There are 4 ways to turn a row about zero (a turn may also mirror it). The second row of each pair is the first, turned, with some noise.
Known pairs, each followed by its turn:
[19  9 13 22]
[ 17   7  27 -12] | R

[-19   2  11 -13]
[13 21  7  0] | J

[-2 -6 13 17]
[ -5  -3  18 -10] | R

[ -1  -4 -12 -20]
[-15   0  12  14] | G

[-17  11  10   4]
[ 16 -12  -8   7] | G

[ -7 -14  -3 -10]
[-2  6 18 -3] | J

[ -5   6 -10   9]
[ -1   1 -14   4] | G

[ -5  21  -3 -14]
[25 -2  0  8] | J

[-22 -25   0  -2]
[-23 -16   8  15] | Z

[  0   0   2 -11]
[-3 -4 10  3] | G

[-17   2  -3   0]
[-13  -8  -2  -6] | Z

[ 5  1 -1 -5]
[ 2  4 -4  3] | Z

[ -1   3  -6 -20]
[17 -4 13  1] | J

[18  2 29 18]
[ 13   2  24 -27] | R

[ 2  2 -1 -5]
[ 0  5 -3  0] | Z

[ 1  0 10 -1]
[ 4 -3  1 -8] | R

[ 10 -16   5   2]
[  2  12  10 -10] | G

[ 15 -11  -3  14]
[ 18 -10   5  10] | Z

[-13  10 -11  11]
[-1 -9  8 19] | R

[  2  11 -13   0]
[  6 -11  -1  13] | J

New pairs, each followed by its turn:
[ 16  -1 -23   4]
[ -8 -26   3   6] | J

[-10  11  -4 -14]
[  5 -11 -13   9] | R

[ -7  -4 -12  -5]
[ -7  -6 -10   5] | Z

[  2 -11   0 -15]
[-8  7 -3 15] | Z

[16  3 20  0]
[  6  -9  10 -20] | G

[-33  -6 -21  -9]
[ 1 15 27 26] | J

[ 19   3 -19  -7]
[ 16   5 -20   9] | Z

[  5  11 -14 -14]
[  3   9 -21  -3] | Z

[ 8 -6  8 -5]
[ 1  1 12 -7] | G

[  2   0 -10 -14]
[ -5   6 -14   7] | Z

[-1 -3 -4  3]
[ 0 -4 -1  3] | Z

[ 4 -8 -1  0]
[ 2 -2  1  8] | Z

[13 -2  5 -9]
[ 6 15  1  8] | Z

[-33 -10   4 -11]
[ 2 29 18  9] | J

[-1 -2  4 -3]
[-3  3  2  2] | Z

[ 3 -6 -3  7]
[ 0  8 -1 -1] | G

[ 7  4 -4  2]
[ 0 -8 -4  2] | J

[ 9  9 14  6]
[  4  -1 -18  -8] | J

[ -6  -2   0 -20]
[-5 -7 14 12] | G

[ -1 -13   0   8]
[-13   5   7  -2] | R

[ 4 -2  2  0]
[-1 -2 -2 -5] | J

[  5 -33   2  -6]
[ 1 25 22 -2] | G

[-24  -8  14  -1]
[-16 -22  -1  -8] | R

[ -5  33 -31  -7]
[ 25 -20   3  34] | J

[-9  8 -3 18]
[  7   1 -21   0] | G

[-4  6  2 -1]
[-4  3  0 -7] | Z

[ 1 16  7 12]
[  6 -11 -14  -8] | G

[ -1 -23  -5   6]
[ 3 24  5  1] | G

[-17  -3   2 -18]
[11 16 16  2] | J

[-2  2  2 33]
[ 15  11 -24 -12] | G

[12 -6 -2  9]
[15 -3  3  6] | Z

[15  3 -5  1]
[14  4 -7  3] | Z

[ -7 -13   3 -33]
[-4 -4 32 19] | G

[  6 -11   7  -7]
[ -2   3   6 -15] | J

[11  8 -3 28]
[-15 -11 -23   8] | J

[-3  0  7 24]
[  8 -16  15 -11] | Z

[-7  1  2 -5]
[6 7 3 2] | J

[11  1  3 -1]
[8 7 1 1] | Z

[ 9 -2 -2  8]
[ -3   4  -4 -10] | G

[-6 -3 -2 16]
[  2 -15   6  -5] | Z

[ 1  1 -9  2]
[-2 -5  2  7] | J

[ 1  1  8 -1]
[ 5 -4  3 -3] | G

[  1 -33  -9  33]
[-32  19  29   1] | R

[ -4 -19  22  -6]
[ -5  18   4 -22] | J

[-4 10 -4  7]
[  2  -6  -4 -11] | Z

[ 13 -11 -33 -17]
[  0 -29  31   2] | J

[ 6  6 12 -1]
[ 3 11  8 -6] | Z

[ 15   8  -2 -14]
[ 15  10 -13  -1] | R

[-1 11  3 19]
[  8  -3 -19  -9] | G

[ -1 -10 -11  -3]
[-2 -6 -7 11] | Z

[ -8   3 -24   0]
[ 1 -8 12 21] | J

[ 27  12 -14  -5]
[21 21 -5  7] | R

[  7 -11  18   2]
[ -3   3   6 -22] | R

[ 2 -5  1 11]
[ 5  8 -5 -6] | G

[ 1 13 11  3]
[  6 -14  -3  -7] | G

[20 27  0 18]
[  5 -20 -31   5] | J

[ 4 -3  6 27]
[ 13  11 -15 -16] | G

